The groups are shells around one centre, one inside the other: the same stretched ball of 4 dimensions in 6 sizes.
In the rows, zero is written as 128.
Some rows, each with its group after it:
[152 113 133 146 150 147 156 117 102 123  83] => j258
[160 108  81 142 124 141 125 112  91  59  42] => j349
[134 101  88 128 139 149  87 127 105  59  53] => j83
[149 108 136 139 148 144 142 119 103 121  83] => j560
[155  98  91 148 135 137 120 116  79  71  38] => j765
[199 139 145 138 100 138 216  90 124 136 107] => j258
[130 128 180 120 166 165 157 128 151 169 147] => j765
[152 115 145 121 130 145 135 117 124 121 100] => j393
[137  91  98 139 146 140  92 126  83  73  43] => j349
[137 111 151 122 148 150 125 125 125 130 105] => j393
[171 117 125 121 105 137 139 106 119  97  83] => j258
[190 111 104 140  95 126 155  96  89  81  50] => j258
[149 116 179 125 147 147 157 119 128 164 124] => j258
[182 113 120 133 102 130 151 101 101  96  68] => j765
[154 123 162 119 133 149 153 115 137 143 121] => j393
[185 119 138 135 106 132 173  99 108 119  85] => j349
[190 132 121 131  96 139 181  95 122 103  89] => j83
[156 135 181 128 146 156 190 114 144 174 143] => j393
[146 125 145 136 153 157 163 119 127 136 111] => j349
[140 104 127 121 138 146 105 124 115  99  81] => j83
[147 121 112 133 141 155 139 119 121  96  85] => j83
[149 134 161 118 140 160 165 117 152 147 136] => j560
[161 120 165 133 139 144 172 112 120 153 113] => j560
[180 149 175 122 116 153 214 100 157 166 149] => j765
[165 116  93 138 120 143 139 109 103  73  58] => j560
[175 137 156 137 128 149 203 103 131 150 121] => j83
[153  92  72 133 118 134  85 117  82  39  24] => j765
[130 108 132 130 159 154 118 129 116 113  90] => j560
[163 112 127 125 117 138 134 111 113 102  81] => j393
[176 139 127 122 106 151 174 102 142 108 108] => j349

New rows, each followed by its group:
[131 120 176 130 171 159 156 128 133 167 131] => j258
[167  99 121 142 123 129 135 110  83  99  54] => j258
[155  98  59 140 120 138  96 115  82  31  20] => j258
[189 109  94 143  96 125 150  97  84  71  40] => j258
[182 138 182 133 124 145 216  99 136 176 137] => j765
[150 105 130 140 145 142 137 118  98 113  75] => j560
[179 110 118 138 109 130 151 102  94  96  62] => j83
[131  99 101 138 156 150 100 129  96  79  57] => j765
[181 137 110 125  98 147 169  99 134  89  92] => j258
[167 108  91 142 119 137 134 109  90  70  46] => j560
[161 119 157 143 145 145 178 112 110 150 103] => j765
[170 143 179 134 138 155 217 105 145 177 145] => j258
[161 105 131 147 138 136 149 113  89 116  68] => j765
[143  94  86 140 139 141  95 123  84  60  37] => j83
[186 124 160 139 115 134 196  98 112 149 103] => j258
[137 127 147 114 144 161 136 124 149 127 123] => j83
[152 116 115 141 142 149 145 117 107 101  77] => j83
[121 103 124 121 158 155  92 134 120  98  86] => j349
[155 119 174 134 148 146 172 115 120 164 119] => j349
[152 101 111 146 142 140 129 118  86  93  55] => j349
[168 106 121 133 116 132 135 109  98  96  65] => j83
[145 119 108 127 136 155 126 120 123  87  83] => j560
[166 108 131 126 116 134 133 110 107 104  77] => j258
[177 136 119 127 108 149 173 102 135 102  99] => j83
[143  89 105 132 135 135  88 123  87  74  45] => j258
[138 104  83 125 133 149  87 125 107  53  52] => j349
[148 125 163 133 152 155 170 118 131 154 122] => j560
[168 110  89 146 121 139 140 108  90  70  46] => j349
[129 100 135 137 165 149 115 130 102 117  81] => j765
[140 119 169 119 149 153 143 123 137 150 126] => j83
[173 109  92 134 106 134 130 106  96  65  49] => j560
[151 101  91 130 123 139  99 118  97  61  47] => j560
[169 127 173 138 137 144 195 107 122 166 121] => j349
[151  92  61 135 119 135  78 118  80  26  16] => j258
[157  99 111 142 132 135 124 115  85  89  52] => j393
[126 119 137 124 161 163 125 130 134 121 109] => j349
[118 110 157 125 174 160 119 136 128 141 114] => j258
[137 110 118 138 155 153 127 125 108 103  78] => j349
[190 129  98 130  88 138 164  95 117  75  70] => j258
